All rows are made from the same 11 directions, up to rounding. Whole rows:
In the rows, zero is written as 128.
[[208 108 108 105  92 143  80  95 144 176 107 133 145 117 143  81 150 107
  117  88]
 [155 103 126  74 147 104 161 101 145  95  89 160 160 114  45  95 127 100
  103 163]
 [122  87 138 154 135 148 134 162 160 101 187 158 164 111 191 152 127 136
  146 156]
 [103 123 100 126 110  84 155 131 131  95  70 123 103  85  53 113  63  76
   98 126]
 [141 141 125 128 127 145 112 118  98 103 138  91 120 117  93 128 149 124
  203 119]
 [129 119 131  93 156 170 158 153 151  63 160 160 148 163  87 146 107 109
  175 134]
 [102 110  88  98 171 127 135 116 131 134 101  95 141 155 116 140 117 103
  113  62]
 [ 95 104 132 171 108 101 128 153 167 124 158 133 124  88 176 171 176 125
  127 143]
 [120 170  96 173 158 200 101 177  93  93 143 134 139 139 157 114  53 113
  135 127]
 [103 139 124 173 163 119 163 138 119 150 113 114 137 130 154  88  78 150
   90 168]
 [114  74 107 117 157 111 167 104 137 157 109  56 132 142 142 117 100 132
  140  67]
 [ 99 130 116 135 123 115 132 136  81  64 103  95 100  84  78 143  72 105
  145 119]
 [ 80 112 135 102 132  60 157  90  91 178 113  97 127 140 103 133  74 159
  128 113]
 [ 93 113 156 115 154  93 175 123 122 120 126 138 135 137 119 141 111 158
   99 166]]

The start of a row, then its end:
[119 182 132 123 110  98  85 122 110 159 124 199 148 121 105 128 149 127] : [ 83 181]
[131 161 159 131 110  98 161 119 137 191 121 166 120 162 118  84  93 164] : [ 93 184]
[120 104 104 115 193 141 125 127 126  96 118 132 180 122 139 134 150 114] : [ 92 131]
[153 124 120 120 116 143 124 111 130 140  95  70  84 139 132 121 150 121] : [129  62]
[128  98 152 125 116 102 134 124 116 105 120 147 131  89 143 138 118 142] : [ 82 159]
[104 181 146 143 117 131 133 148 150 125 143 132  83 156 110 164 201 131] : [150 140]
[127  85 113 103  94  74 123 121 152 111 141 191 181  67  73 128 102  85] : [147 166]
[141 171 131 134  86 137  97 150 132 142 138 205 129 132 123 116  93 116] : [102 161]
[113 110 166 160 108 116 118 134 132 121 183 107 114 100 182 182 213 167] : [177 147]
[155 114 121 109 178 138 142 108 136 131 143 142 198 138 104  87 148 131] : [162 171]
[112 110 134 161 138  90 150 114 110 138 113  87 128  89 140 109 125 150] : [120 157]
[ 91 179 125  94 167 130 120 118  91 164 109 139 127 200 117 144 109 147] : [ 81 103]
[111 178 136 133 122 150  96 158 118 113 150 184 126 146 135 159 136 127] : [109 151]
[141 145  87  96 148 136  56  89  75 185 137 126 190 144 122 113 123 124] : [163  87]
[141 110 125 105 107 111 103 122 107 105 113 176 151  88 114 126  85 110] : [ 84 144]
[123  48 170 112 138  98 201 121 170 121 127 121 124 129 171 140 123 164] : [ 80 139]
[105 130 163  94 136  86 183 106 122 151 104 131 107 166  96 125 102 164] : [ 90 146]
[ 78 184 147 149 126 148 136 172 108 104 163 156  99 165 123 165  83 144] : [148 152]
[103 154 102 140 112 160  95 153 119  93 126  81  71 132 124 184 152  93] : [166  47]
[137 106 117 156 115 131 130 121 148 155 107  53  86 120 175 126 162 128] : [128  66]
[121  96 113 121 102 100 118 126 171 134 120 127 119 102 136 159 176  98] : [112  93]
[158 111 113 148 170 133 108 122 131 100 114 146 189  71 142  96 188 114] : [ 89 189]
[163 156 152  82 113 155  64 115  94 129 146 188 144 150 136 153 167 145] : [107 130]
[114 162 129 143 176 158 136 142  88  83 154 125 155 135  94 118 111 139] : [186 179]
[139 164 133 139 121 141 141 149 170 128 102 159  98 148 121 114 157 112] : [ 73 149]
[161 140 148 156 138 124 146 104 117 170 122  99 134 127 140  67 146 169] : [140 175]
[ 76 130 112 100 176 100 122 117 120 144 110 136 152 151 133 169 158 128] : [ 67 108]
[143 143 120 103 162 123  99  84  59 155 106 111 165 131 111  95 116 150] : [120 132]
[187 134 159 156  84 165 131 147 143 125 136 153 102 122 163  87 103 145] : [116 161]
[128 129 123  88 146  85  95  81 102 162 135 149 189 116  90 130 186 135] : [145 154]
[ 93 133 116 178 177 108 198 160 188  97  78 123 115 111 121 105 156 104] : [ 44 185]
[116 130 136 182 148 132 131 153 113  97 147 141 152  85 161 117 118 143] : [119 201]
[125  88 124 158 106  98 152 141 180 143 122 142 130  93 164 116 117 116] : [ 86 144]
[125 116 120 101 108 125  61 121 118 132 165 157 158 113 149 186 180 118] : [149  96]
[101 120 117 127 176 157 137 153 113  41 144 120 146 117 105 163 129 109] : [161 136]
[125 125 109 141 197 116 102  97  85 140 111 102 191  98 147 105 181 145] : [101 161]
[103 153 109 161 171  94 127 109  76 134 114 102 168  88  92  90 123 136] : [146 189]
[135 159 104 187 145 150 143 148 180 150 116  94 110 135 144  94 189 109] : [136 135]
[141 145 138 119 178 166 131 123  95  68  93  87 106 135 118 134 179 136] : [101 124]
[114 146 144 187 155 169 132 159 103 105 157  92 113 130 189 135 129 164] : [148 148]
[ 89 202 148 172 106 129 134 162 135 149 133 134  64 161 139 150 146 145] : [112 145]
[122 184 167 117  73 131  94 144 116  96 139 163  64 133 103 189 188 131] : [129 134]
[148 178  95 101 160 130 116  88  86 142  59  89 124 145  45  76 134 105] : [123 108]
[144  98  96 113 136 127 123 124 194 132 111 127 143 122 128 135 204  82] : [112  92]
[180  91 175  92  72 131 151 105 105 117 110 112  77 128 126 109  59 159] : [123 102]
[ 97 140 112 120  83  93 106 121 121 176 115 119  94 136 126 154  99 117] : [118  69]
[130 128 167 126 155 135 194 134 143 139 157 151 146 176 126  95  85 174] : [145 191]
[ 42 159 126 159 106  81 152 154 125 146 133 120  83 136 115 168  78 129] : [132 123]
[122 125  76 171 152 125 103 115 121 169 106  57 141 102 156 101 151 110] : [141  87]
[177 128 151 143 166 171 112 127 124  90 131 131 150 111 167 115 221 150] : [103 178]
[120  87 129 167 126 108 129 123 112  86 117  56 106  53 152 147 170 129] : [144 122]
[141 173 134  91 134 163 116 146 143 120 144 212 147 183  98 131 125 116] : [111 152]
[147 150 149  95 149 155  99 133 106 113 161 220 187 151 128 130 123 146] : [104 188]
[151 137 114 120  76 118 103 126 155 111  94 127  84  95  88 139 179  78] : [121  97]
[157  95 148 127  79  99 157 123 182 159 155 167 142 114 121  99 116 131] : [157 168]
[172 123 135 154 138 145 135 119 140 158 138 124 155 125 157  70 142 150] : [139 168]
[167 100 153 100 138 173 140 132 154 114 190 158 166 164 143 130 141 148] : [193 142]
[133 176 129 108 118 114 100  97  73 127  68  93  80 124  78 128 157 126] : [ 97 104]
[148 124 148 107 154 184 146 143 146 114 129 131 111 190 170 139 134 147] : [92 98]
[142 133 177 149 144 123 189 136 152 109 115 144 112 130 133  98 151 164] : [ 79 214]
[147 166 136 102 145 174  86 138 112  62 100 146 101 135 119 170 217 110] : [ 73 115]
[111 129 140 135  95 107 126 140 150  90 129 119  83  96 109 179 198 109] : [141 123]
[118 198 106 130 110 138 100 145 124 107  89 139  80 134  71 140 154  83] : [106 112]
[ 91 138 137 121 133  79 116 113 122 148 139 145 144 117 116 163 188 140] : [122 156]
[158 115 159 138  89 139 107 139 132  68 121 129  84  77 150 161 194 125] : [102 136]
[140  84 142 123 144 155 183 142 162  93 118 101 103 147 151 126 106 133] : [111 104]
[115 118 122 130  96  94 110 114 143 176 140 117 123 120 143 148 158 128] : [147 100]
[149 128  94 155 127 169 101 149  99  85 145 127 157  89 116  96  58  96] : [185 135]
[116 122 154 121 175 147 175 145 118  63 137 142 141 139 111 131 105 146] : [124 180]
[142 105 149  72  91 128 142 108  80  78 119 102  87 128  62 143  49 128] : [182  84]
